The same things were measured in two ways. Each way mixes the same 11 hidden numbers, adds some noise and spreads widely along 6 directions of its own, which tell nothing about the thing.
Some things both ways: the first way, then the second way.
-30 -25 -21 17 19 13 -49 -22 -11 1 49 34 -48 -4 16 -20 26 -89
-3 5 41 -12 42 1 47 26 30 11 -17 18 -25 9 40 -31 29 -9 -8 8 -4

-7 -20 -12 18 15 28 -25 -25 -37 13 37 -1 -55 23 43 -19 15 -57
-15 -1 15 -12 25 19 40 9 17 5 15 -21 11 9 37 -21 20 -3 38 -3 -22

4 -7 -10 40 3 -15 9 12 -6 -17 -34 -36 40 61 37 -29 -15 37
1 -26 -20 1 18 5 2 -5 -8 5 23 -3 27 -5 -29 27 0 -3 41 -7 3

-20 -35 -35 -24 17 -34 -1 0 34 -5 21 62 46 -48 -50 8 -3 19
24 7 5 -27 -15 -3 -4 -6 5 18 15 -33 3 33 -13 -6 16 -24 10 -11 8

7 -3 -7 -8 28 -56 59 12 45 -26 -33 -13 33 -12 -64 31 15 32
-16 -26 -32 7 37 -2 43 -26 -1 -5 -4 14 3 -10 -1 -3 52 -10 -7 -8 -17

-13 7 2 38 62 -18 -16 -5 74 -1 34 0 -55 1 -46 46 -32 -4
39 -53 -14 -13 12 -18 19 -16 -6 10 13 40 9 -29 -11 33 1 -23 -16 -19 0

-4 0 6 16 19 -18 -4 -40 36 22 -6 -6 -7 -29 -38 20 13 -18
20 -8 10 -19 -34 1 -32 3 -6 25 15 -13 33 20 -20 -6 1 -3 -24 -29 19

2 1 23 2 34 -20 44 -29 -4 4 -31 -55 -14 -18 -44 9 22 -10
-1 -4 -5 9 17 3 13 -8 -2 3 -19 13 -2 19 -13 -12 8 -4 -26 4 -1

-1 13 -22 28 -38 -31 27 1 26 1 15 -1 5 -19 -12 29 -12 19
-2 -3 4 -27 -17 29 -11 -9 8 5 3 -22 39 31 -35 -1 20 -5 21 -28 44

-10 22 33 13 32 4 23 -9 7 -12 -13 -12 13 26 4 8 -41 28
4 35 12 19 48 -5 18 11 23 0 -10 20 -12 12 -16 2 -27 -14 -3 10 -9

-2 -4 5 -65 -14 -12 13 0 -27 47 28 3 -29 -46 -36 0 32 21
-26 -42 -20 -4 -9 14 -20 -17 15 -14 41 -9 57 -30 -2 25 21 -27 25 -22 -7

4 10 10 9 -16 -22 9 58 -20 -5 8 -48 2 -16 -29 -15 21 -13
-14 -23 1 6 22 29 -7 6 4 -14 -24 31 -4 5 -40 21 -10 -14 5 11 50

-7 -8 11 17 -3 -25 -4 12 38 -15 -2 -17 51 -17 5 0 17 -21
-46 27 -13 43 11 7 -1 15 25 11 3 -37 19 -8 -43 -10 -25 -11 16 -2 37

-17 18 12 10 -27 6 -41 2 0 -2 -18 -27 -4 -7 9 -26 -4 2
22 -49 38 -17 4 -42 -33 9 47 9 -17 68 24 -26 12 46 -18 -37 -34 -17 50

13 -2 -2 18 15 -1 -5 -22 -13 23 -13 7 29 3 -7 -4 0 5
25 -31 37 -19 5 -13 0 5 1 11 9 18 22 6 0 -11 12 10 -29 -4 3

33 -37 10 1 41 -6 -11 21 -10 14 -2 -45 14 5 -4 -15 51 -36
-11 -25 3 -3 -18 -13 4 -17 1 8 26 -20 34 -12 13 -12 14 -4 3 -17 -28

10 20 -16 23 11 7 19 -9 13 19 -20 -8 16 10 -20 -15 -6 51
18 13 17 -7 12 26 38 30 -10 24 -5 -15 -46 17 -5 -25 -21 -10 4 3 24

-31 -23 -15 -27 17 -8 -14 -47 45 -6 9 10 -2 -13 47 11 28 -19
2 -25 -37 2 20 3 42 -16 18 12 13 6 29 -25 15 19 4 -23 24 -25 -16

24 -38 6 -6 16 24 -32 31 -38 6 7 -1 37 46 33 -62 8 -21
-15 -7 -16 19 23 -32 25 -8 18 22 8 -1 28 -23 5 -2 7 -12 -5 -21 -8

-31 30 -12 46 -7 -5 47 -75 13 9 -25 -14 -17 28 42 0 -17 23
-19 23 9 12 43 9 34 24 27 5 1 -1 -15 5 -31 -10 6 -11 12 17 28

8 -12 -16 -11 -8 -1 -25 40 4 3 43 33 35 -28 10 -4 23 -29
20 -9 28 -22 11 28 17 -5 -2 -4 -23 27 1 15 1 -11 0 -10 -14 -13 4

-32 15 6 -15 8 0 0 12 -25 1 35 13 0 -13 6 -4 -3 -2
-19 -2 -24 11 4 -1 -72 -22 -2 -28 24 7 41 16 -38 36 11 -17 1 -13 -19

1 -1 -7 9 22 -34 18 24 34 11 -16 -5 44 -31 -62 -11 -1 33
16 -31 16 -17 2 17 24 8 -4 4 27 -21 -14 -7 -9 -9 6 -23 9 16 10

16 -5 -7 -13 4 11 7 15 -57 35 19 -3 -3 -22 -10 -18 14 -5
-7 -20 28 -4 36 30 58 17 13 -9 -7 2 -23 8 13 -28 6 5 11 34 10

-6 7 -22 25 9 -1 2 -4 -3 24 4 3 -2 16 2 -19 -13 30
-24 -6 9 14 34 5 54 24 22 9 18 -27 -27 -18 11 -30 21 3 23 19 2

22 -29 10 -41 29 -3 -16 34 -42 15 10 1 12 -22 -38 -20 39 -30
-27 -12 -26 8 -10 8 -31 -4 -11 2 28 -24 34 18 -3 2 12 5 10 -13 -19

-12 13 7 52 -15 7 -23 29 16 -31 20 10 28 29 63 -14 -31 -44
-23 46 1 6 15 28 -22 14 15 1 3 -18 26 40 -37 -1 -15 -5 24 -11 22

Other things, the second way, with their names:
Z_504: -34 -6 -46 18 -4 -3 -25 -29 -10 -6 39 -31 50 3 -27 -1 46 0 1 -25 -32
Z_345: 7 -25 12 -10 59 68 69 19 -17 2 7 2 2 -6 38 -35 35 37 47 -16 -37
Z_500: 12 40 2 11 -2 7 -27 18 -5 14 -6 0 -21 31 -47 1 -21 6 -3 -14 9
Z_572: 12 5 11 -1 70 39 80 15 11 14 -28 11 -12 4 -13 -7 -16 -11 45 14 24
Z_399: -27 -9 -7 21 14 3 3 -6 5 8 4 -7 39 -20 -6 -19 25 10 -7 -34 -5
Z_707: -10 1 2 1 19 -22 18 4 23 14 17 10 6 -25 -14 13 11 -30 7 -12 2
Z_204: 40 -6 22 -17 24 20 14 16 -26 11 -29 34 -45 33 -3 -8 -7 2 -19 4 5
Z_539: -14 -35 -16 -1 29 21 5 -25 -21 -9 10 -9 48 1 -1 -12 52 2 3 -15 -24
Z_659: 22 -32 13 1 30 10 16 4 -12 11 -50 53 -15 5 0 -5 6 8 -32 -5 12
Z_320: -18 11 7 6 -4 -29 2 10 35 30 -13 10 14 -3 -7 -9 11 -5 -29 -34 36
Z_916: 12 10 19 -1 20 15 24 20 10 16 -3 1 -6 15 -10 -18 -1 18 9 -3 6
Z_772: -20 -36 5 -7 -6 1 -11 -22 6 -10 27 -13 44 -20 9 0 29 -28 4 -12 -22
Z_104: 45 -3 43 -24 -3 -24 0 -4 3 15 -38 40 -22 25 29 -14 -4 -12 -55 -22 -3
Z_304: -3 8 -12 4 9 24 -8 9 -18 13 15 -35 11 23 18 -12 -2 5 34 -21 -31
Z_84: -24 -9 -16 12 -8 -27 -48 14 2 18 0 11 1 3 -10 36 -35 -44 -20 -8 39
Z_671: 21 -3 27 -5 29 -20 5 6 32 7 -13 40 5 4 -34 18 -8 -22 -19 11 29
Z_752: 0 14 -4 -2 32 40 28 6 -6 -1 -15 -2 -15 31 -13 -4 -8 -1 37 2 2
Z_580: -13 -4 3 -6 -2 -38 10 -18 32 14 16 -25 25 -5 45 -23 50 -17 -14 -35 -28
Z_111: 6 15 12 -1 16 -4 32 11 11 25 -44 24 -28 23 -8 -25 11 -6 -41 -9 29
Z_445: -4 46 21 6 -22 -7 -47 12 4 20 -21 -13 9 53 -2 -17 -39 -2 -21 -23 8
Z_679: -61 28 -3 31 -17 -15 -44 12 29 1 32 -33 32 -5 -9 -20 17 3 -14 -27 -6
Z_783: 9 -42 -17 12 45 13 66 10 6 19 8 14 8 -40 24 -6 10 14 15 -14 -12
Z_841: 38 0 20 -36 -11 -10 -40 -26 19 -8 -20 35 27 50 -14 13 28 -5 -35 -31 10
Z_965: -8 -51 1 18 39 10 60 -7 -3 -1 -7 5 6 -25 31 -31 23 26 -2 8 -23
Z_419: -65 30 -11 37 17 -13 3 10 36 5 3 -39 4 3 -2 -16 5 -8 24 2 9
Z_146: -25 6 -1 20 23 10 35 -1 16 8 -2 -9 28 -5 -13 -20 6 11 18 -1 -11
Z_892: -8 8 10 -13 -27 -31 -32 7 7 18 8 -8 -20 19 13 -18 47 -16 -45 -28 4
Z_63: 15 -29 -17 11 8 14 3 0 -24 13 -1 10 1 -11 -30 8 -13 -4 -6 -8 7
Z_499: -11 4 -25 -3 -13 18 -29 2 -14 12 32 -30 27 13 -28 2 15 -11 11 -26 2
Z_431: -7 11 -23 20 21 30 21 8 -3 19 2 -34 25 16 -5 -12 -21 11 43 -7 -14
Z_809: -20 7 -21 22 32 10 34 7 9 7 18 -24 1 -11 16 -2 -16 -13 41 -1 -28
Z_474: 14 -17 -11 21 29 -18 23 -21 -5 5 -52 55 -14 0 -4 4 -6 6 -36 -11 -11
Z_211: -58 11 -8 28 -11 -3 2 8 16 -5 41 -53 -6 -19 -27 -21 4 -26 3 15 10
Z_825: 25 -30 11 -50 -38 -16 -9 -21 5 11 18 6 12 1 -15 23 17 -62 -20 -25 34
Z_955: -3 0 12 6 1 -20 -2 -22 13 -1 -15 10 13 4 -6 -12 16 0 -20 -14 -19
Z_796: -19 29 -8 10 21 13 -14 33 14 19 8 -3 0 17 -41 7 -2 -11 7 -9 42
Z_798: -6 1 32 -7 27 10 19 23 29 6 -27 21 -13 18 -17 3 -14 -10 11 17 52
Z_461: 23 -16 38 -45 -13 34 -1 -1 6 -7 47 -24 38 7 2 -12 13 -22 12 -16 -6
Z_718: 16 -3 22 -14 27 23 54 -12 4 6 -49 37 -1 23 1 -18 2 15 6 -11 3
Z_684: -20 26 -13 21 -23 1 3 3 -3 27 -15 -11 -13 6 -42 -24 2 -5 -27 -18 16
Z_217: -12 -3 -40 35 -14 -17 13 -6 8 29 -8 1 13 -25 -34 3 -17 6 -17 -35 19
Z_387: 4 -8 19 -12 -10 -43 -6 -15 19 10 -8 28 3 -9 8 8 9 -33 -41 -30 10
Z_821: 31 -43 15 -23 9 6 23 -10 -3 10 -14 40 15 1 11 2 17 4 -15 -12 -8
Z_720: 9 -38 18 -7 40 55 56 9 -18 -6 4 0 -1 -6 28 -32 17 26 29 3 -28
Z_998: -57 28 -17 30 0 3 8 11 22 13 27 -64 16 4 -29 -16 0 -4 48 8 6
Z_116: -14 -10 11 8 17 19 -1 13 6 2 16 -12 24 7 -19 -25 39 30 4 5 -13
Z_626: 6 39 -11 1 0 7 0 -10 -18 19 -23 -18 -1 55 -11 -23 4 7 -2 -25 -18
Z_959: 13 -17 -2 -3 24 19 23 -16 -4 0 -40 41 -4 5 -4 -2 23 3 -10 -23 -3
Z_992: -6 -3 -27 5 -12 23 -33 -1 -19 15 -1 -2 30 16 -35 16 -8 4 12 -38 18
Z_868: -53 10 -17 21 11 45 2 7 -8 -7 -4 -50 0 31 18 -50 38 21 12 -8 -13
Z_522: 0 18 40 2 46 -12 66 22 40 22 -33 33 -14 5 11 -38 7 7 -37 0 25
Z_308: 22 -21 20 -24 15 -29 51 -11 27 15 -10 14 -13 -1 -18 9 5 -49 -5 23 36
Z_32: 3 -2 -1 7 26 46 42 -1 -22 1 -13 10 -3 2 9 -36 21 25 -2 -17 -44
Z_597: -33 6 -4 11 27 7 12 -8 21 -2 0 -9 33 2 15 -20 37 -5 3 -14 -25
Z_99: -48 41 -19 19 3 -20 24 -17 17 13 -3 -62 -2 28 5 -42 33 -14 4 -14 -2
Z_468: 11 -7 23 15 34 -29 56 13 15 32 -32 26 -27 -11 11 -33 0 -5 -51 8 11
Z_471: -11 39 2 9 -35 -25 -26 3 12 22 -8 -9 -6 32 -21 -21 -1 0 -47 -24 9
Z_974: -50 26 -14 16 0 -19 -20 4 29 5 33 -36 34 12 -61 6 7 -33 0 8 42
Z_978: -22 36 -10 14 13 -1 -15 18 8 18 -15 -2 -3 38 -40 11 -23 -6 12 -4 37
Z_789: -3 -12 -11 5 1 20 64 -11 2 24 -9 -44 11 2 29 -45 4 12 14 -24 2

Some of these things the first way, each followed by its name:
-28 -28 -40 -20 -6 -17 2 -57 12 11 9 30 30 -46 29 1 68 -28 -> Z_772
9 -26 -8 -39 -10 -33 52 -66 -7 23 -39 5 42 -14 10 24 27 47 -> Z_146
-8 17 -20 48 -11 -6 20 -47 37 3 -30 -4 -20 5 13 2 -26 7 -> Z_111
-30 -47 -18 -58 54 1 -17 -53 -4 -5 29 17 21 -23 24 5 99 -47 -> Z_809
-3 34 5 16 2 2 -9 -14 30 28 17 12 -19 -15 8 24 4 -8 -> Z_679
16 2 -3 7 -9 -12 -7 -4 23 11 -7 -2 -3 0 -11 8 8 2 -> Z_320
-40 -25 -13 -15 5 -22 -8 -45 16 -4 1 35 49 -25 33 -4 17 -21 -> Z_671
-45 2 -5 16 13 -22 -30 13 35 -36 51 0 21 -38 21 21 30 -73 -> Z_841
3 -4 13 10 12 1 31 -25 -40 25 -4 -66 -27 18 12 -12 17 13 -> Z_955
14 24 -12 -6 -23 -3 20 -2 -32 28 7 14 -6 36 -20 5 -12 80 -> Z_345
5 20 -11 11 -15 -5 8 27 -15 3 8 -7 0 -28 -33 -7 16 -11 -> Z_868
9 -3 -16 11 14 9 -31 7 24 -20 -28 25 11 -16 -24 -17 -1 -18 -> Z_84
-23 -21 -36 23 -17 -21 13 -39 30 -30 3 49 39 17 32 18 -28 23 -> Z_572
15 19 18 68 15 -5 -8 2 54 -45 -51 -35 36 11 2 18 -23 -11 -> Z_445
18 -4 -4 -31 -6 0 9 17 -30 34 9 2 28 8 15 -22 28 29 -> Z_32
3 13 38 16 1 20 -7 27 -58 26 9 -43 -53 48 -19 -65 -10 -24 -> Z_796
3 -24 -24 -36 11 -37 36 -56 33 47 -5 12 -11 -49 -40 30 49 22 -> Z_684
22 -47 -22 -24 0 -11 0 3 -35 5 37 5 4 -3 19 16 41 -21 -> Z_718
-4 -15 -16 -2 18 -18 18 -27 23 4 -11 11 11 23 7 -1 20 20 -> Z_707
-6 -23 -18 5 8 -16 -16 -31 13 12 3 11 -11 -13 12 10 9 -16 -> Z_821
13 -17 -20 34 31 -2 27 8 7 -20 17 -14 -7 6 -23 4 8 -26 -> Z_99
-8 -6 18 3 41 -10 -23 43 -5 3 30 -26 10 15 -19 -18 22 -13 -> Z_500
-19 5 -3 13 18 10 33 -63 -31 40 16 -21 -60 18 20 -10 7 -10 -> Z_504
-3 -38 -19 -19 19 -35 24 -42 7 17 6 15 -8 -26 -29 29 20 9 -> Z_998
-7 3 -19 37 18 -19 4 -38 33 -2 -15 -16 18 -8 12 27 12 2 -> Z_965
-4 -11 -3 0 28 -31 -2 1 31 9 1 -1 15 -22 -55 11 8 20 -> Z_63
0 -56 -11 34 37 -17 -8 20 10 -10 19 -7 -13 -3 -19 -27 -18 -53 -> Z_308
-1 18 -17 39 4 -8 -4 0 18 8 22 9 -8 6 -3 28 -16 20 -> Z_720
-4 -28 3 -12 26 -13 -31 13 -11 8 28 -2 27 -1 4 -11 42 -36 -> Z_916
-2 1 -13 10 -6 -24 3 -15 29 -5 -9 -8 5 0 -9 21 17 15 -> Z_992
